There are 5 ways to turn a row about zero (a turn may also mirror it). The second row of each pair is the first, turned, with some noise. The first 45 pairs use one turn. New pairs use 3 turns, one after the other, and a turn may come again.
In the rows, 128 means zero.
Known pairs, each followed by its turns in order:
[150  91 125 166 162 150 102  93]
[132 142 126  96 152 137  92 184] | k310

[139 165 140 129 153  99 104  89]
[154 137 162 148 117 175 167 116] | k886

[140 148 158 102 153 177 135 151]
[102 113 143 185 136 146  89 121] | k310

[131 161  95 124 175 155 111  83]
[153 155  67 114 115  91 117 145] | k135

[ 88 103  85 150 123 117  87 118]
[140 148 179 161 108 162 115 158] | k461

[127 172 129  96  82 138 151 159]
[107 153  96 133 178 141 116  85] | k461

[ 91 150 138 168 168 162 114  91]
[ 68 155 146 121 100 111 102 171] | k310

[130 104 101 175 121 169 158 146]
[119 119  72  92 113 120  86 133] | k886

[ 80  90 174 139 132 176  81 114]
[118  69 181  89 112 140  92  91] | k231

[131 143 139 145  88 129  84 123]
[ 94 149 142 124 107 139 140  89] | k886

[144 107  81  92 177 165 175  87]
[117 157 108 174 124  64 105  67] | k231

[165 164 179 128  96 142 164 113]
[ 64 160 107 121 169 154 154 132] | k135

[172 110  94 162 147 114  99  86]
[118 132 160 109 119 115 134 205] | k461

[172 127 177  92 133 176  81 163]
[170 128 200 127 194 131  98 121] | k231

[154  82 100 111 149  96 177 103]
[109 111 111 100  98 165 191 151] | k461

[174 176 131 153  83  78 127 115]
[ 52 150 159  98 163 102 122 132] | k461

[175 166 176 148 101 111 117 136]
[ 84 135 133 109 147  57 113 118] | k461

[142 107 101 101  83  89 152 157]
[135 106 119 149 160  77 118  80] | k886

[ 87 122  94 146 163  77 160 125]
[ 72 136  80 118 105 114 179 111] | k231

[116 134 109 161 119 148 140 171]
[162 118 140 116 138 139 168  95] | k135

[166 125 138 163 153  85 112 156]
[142 167 115  96 156 164 163 116] | k231

[154 131 115 146 161 157 151  87]
[159 136 105 144 110 109 121  80] | k231

[102 150 177  84  86  92  78  95]
[ 88 170 186 151 167 145 179 101] | k886

[113 168 115 152 161 169 146 179]
[158 120 144 104 125  65 178 135] | k231

[100 179  84  90 178 127 100 176]
[ 54 122  94 173 161 113 173 124] | k310

[134 146  93 127 167 123 133 126]
[127 159 128 143 124 103 159 110] | k231

[ 84 168 173 171 132  90 112 144]
[ 93 141  96 119  44 126 124 119] | k310

[ 87  86 102  98 174 118  96 134]
[106  64 169 118 147 137 131 171] | k886

[106 102 104  82 145 143 130 177]
[131  96 129 117  84 135 107  71] | k135

[133  98 168 143 127 108 178  86]
[160 158  95 102 176 137 153 138] | k886

[132 120 108 150 102 114 135 119]
[139 114 139 114 149 125 136 149] | k135

[140  78  86  88 177 142 166 136]
[166 124  81 106 107 184 178 155] | k461

[115  98 119 137 141 142 158 108]
[114 120  98 120 115 105 109 103] | k231

[ 77 167 137 119  77 127 177  97]
[126 118  95 130 199 188 104 125] | k135

[ 97  86  98 111 179 118 165 136]
[143  71 118 125 161 126 114 177] | k886

[167  91  83  80  84 160 150  85]
[ 87 112 123  37 141 108  74 131] | k135

[155 103 112  84 109 119  91 100]
[172 158 112 131 175 103 123 124] | k310

[151 173 105 108 110 120 164 140]
[116 106 148 120 142 125 142  72] | k310

[109  96 177 135 131 139 106 152]
[ 94 138 128 106 127 101 165 158] | k886

[ 83 154 107  96 143 173 161 100]
[ 92 156 193 163 136 116 148 132] | k310

[144 136 151 152 151 134 149 171]
[155 129 123  86 129  96 142 102] | k461

[126  85 154  78  88 143 126 116]
[ 83 137 155 116 139 136  78 104] | k135

[ 82  84 137 164 154 145  84 121]
[125 152 109 137 103 128 132 214] | k310

[115 179 141  84  99 106 179 146]
[ 81 123  93 111 159 153 119  65] | k461

[156 120 171 147 150 160 151 108]
[107 192 127 112 122 139 145 131] | k135

New pairs. What belongs after each?
[101 176  79 148 117  86 112 174]
[120  85 141 185 135  97 185 133] | k231 k310 k461

[118 174 157  81 118 139 162 105]
[ 92 107 148 190 137 141 100 113] | k461 k231 k461

[100 110  98 162 133  78 125  84]
[111 178 157  84 111 112  92  97] | k135 k310 k231

[ 91  78 142 126 122  82 139 146]
[150  77 133 103 116  77 122 149] | k886 k886 k886

[164  86 144  95 174 153 125 135]
[118 163 140  89 153 148  81 101] | k461 k231 k461

[178 149 114 127 132  91 120  86]
[ 71 127  76 129 140 104 150 133] | k886 k886 k135

[157  97 115 147 166  83 165  91]
[134 179 110 125  63 104 132 114] | k886 k310 k135

[108  91 173 172  94  89 140  94]
[ 82  90 141 135 108  83 113 191] | k135 k461 k135

[127 110  95 158 156  79 143  81]
[121  90 145  72  94 145 174 119] | k886 k461 k135

[118 159 173 125 169  96 118 142]
[ 97 135 165  95 134 171 148 108] | k461 k135 k231

[103 138 119 117 100 108 152  92]
[156 159 149 129  94 148 115 110] | k461 k135 k886

[171 135 144  93 137 139 155  89]
[101  76 153 112 129 103 151 104] | k310 k461 k886

[135 142 140 159 148  83 158 158]
[108 125 163 160 126 170 128 104] | k886 k461 k310

[177 116 168 147 146 134 127  90]
[168 154 135  73 116 133 125 153] | k135 k135 k135

[ 82 122 119 107 100 106 116 101]
[156 159 109 105 109 151 157 115] | k231 k461 k886

[160  87 110 143 116 176  96 139]
[187 169 132 103 108 131 148 116] | k135 k231 k135

[ 98 114 126 170 175 142 116 163]
[ 86 124 166 123 149 129 168 168] | k886 k231 k231

[145 175 103  81  94 146 154 167]
[ 96 189 131 113 154 165 141 168] | k461 k135 k461

[ 77 134 162 150  85 148 131 100]
[ 99 174 164 125 178 146 110 141] | k135 k461 k231

[ 87 166 102 118 126  96 153 101]
[144 154 165 179 130 148 155 113] | k135 k231 k886

[110 106 148 175 174 171 140 169]
[136  69 113  76 162 126 107 152] | k135 k231 k310

[ 78 172  82 154 112 140 160 155]
[169  86 184  98 126 105 108  94] | k310 k135 k231

[114  92 100  91 125 168 121  84]
[162  86  99 122 110 116 145 177] | k135 k310 k135

[177 177 148 108 169 167  84 177]
[188  58 128 144 140 185  97 146] | k461 k310 k886

[171  91 114  93 139 104  97 168]
[ 83 112  71 136 114 154 112 102] | k461 k310 k231

[ 86 177 109 127 173  89  97 101]
[118 118 102 163 151  82 187  96] | k886 k886 k310

[ 86 162  98 160 161  96 117 161]
[ 99 135  73  85 121  88 103 137] | k461 k310 k310

[177 169 157 112 138 102 120 163]
[ 61 148 119 130 111 110 112 177] | k135 k231 k231

[ 94 167 172 125 109 108  84 165]
[133 161 127  75 140 153 186 121] | k461 k135 k231

[ 94  96 163 164  85 101 166 126]
[139 162 181 101  96  82 144 105] | k886 k886 k135

[108 109 177 146 134 168 115 170]
[ 91 109 144  72 131  90 108 116] | k310 k461 k461

[107 131  84  78  94 118 151 109]
[102 180 101 116 143 131  85 145] | k886 k231 k135

[162 141  97 155  78  84 135  94]
[145  79  89 123 118 140 105  62] | k231 k231 k310

[177  79 152 146 168  92 135 101]
[ 89 160 204 107 110 104 133 125] | k461 k461 k310

[122  76 132 138 157 116 130 161]
[148 137 130 184 131 162 127 125] | k135 k886 k886

[ 97 117 127 104  88  86  79 128]
[138 123 102 124 150 189 122 187] | k135 k461 k231

[116 136 116 159 154 104 130 140]
[128 117 148 105  97 159 116 125] | k310 k310 k310

[138 105 157 134 176  95 132 114]
[145  96 106 145  88 108 143 159] | k886 k231 k135

[132 174  98  97 126 162 128 150]
[133 186  95 144 106 126 122 143] | k135 k135 k461

[100 111 102 103 125  93  90  97]
[161 107 111 118  69 117 128 106] | k231 k310 k310

[110 125 158  98  95 157 142 132]
[101 104 107 120 158 152 157 135] | k310 k461 k231

[114 179  83 112  99 153  88 145]
[124 170 181 135 161 171 126 146] | k461 k461 k231

[157 169 173 116 175 147 170 142]
[123 181  94 142 165 135 138  73] | k231 k135 k461

[126 111 172 102 152  78  98 176]
[124 162 129 104 133 208 130 151] | k461 k886 k886

[173  87 176 172 161 168 125 131]
[ 39 157  87 121 162 122 108 122] | k231 k310 k310

[115 162  90 162 165 112 136  88]
[139  89 139  94 148 104 148 180] | k461 k461 k135

[139 172  84 165  93  87 138 179]
[120 132  72 189 183 107 109 103] | k135 k135 k461

[119 130 125  77 137 122 103 148]
[155 129 122 101 119 100  89 123] | k461 k461 k461

[115 159 149 141 153  79 114 156]
[113 159 118 108 105 188 124 149] | k886 k461 k135

[156  94 152 111 125 140 147 137]
[129 142 137 162 130  93 151 117] | k886 k461 k310

[138 139 141 136 142  81 176 130]
[137 131 116 115 123 111  66 130] | k310 k886 k461

[132 106 155  98 100 131 152 134]
[117 175 130 127 112 154 123  98] | k461 k461 k135

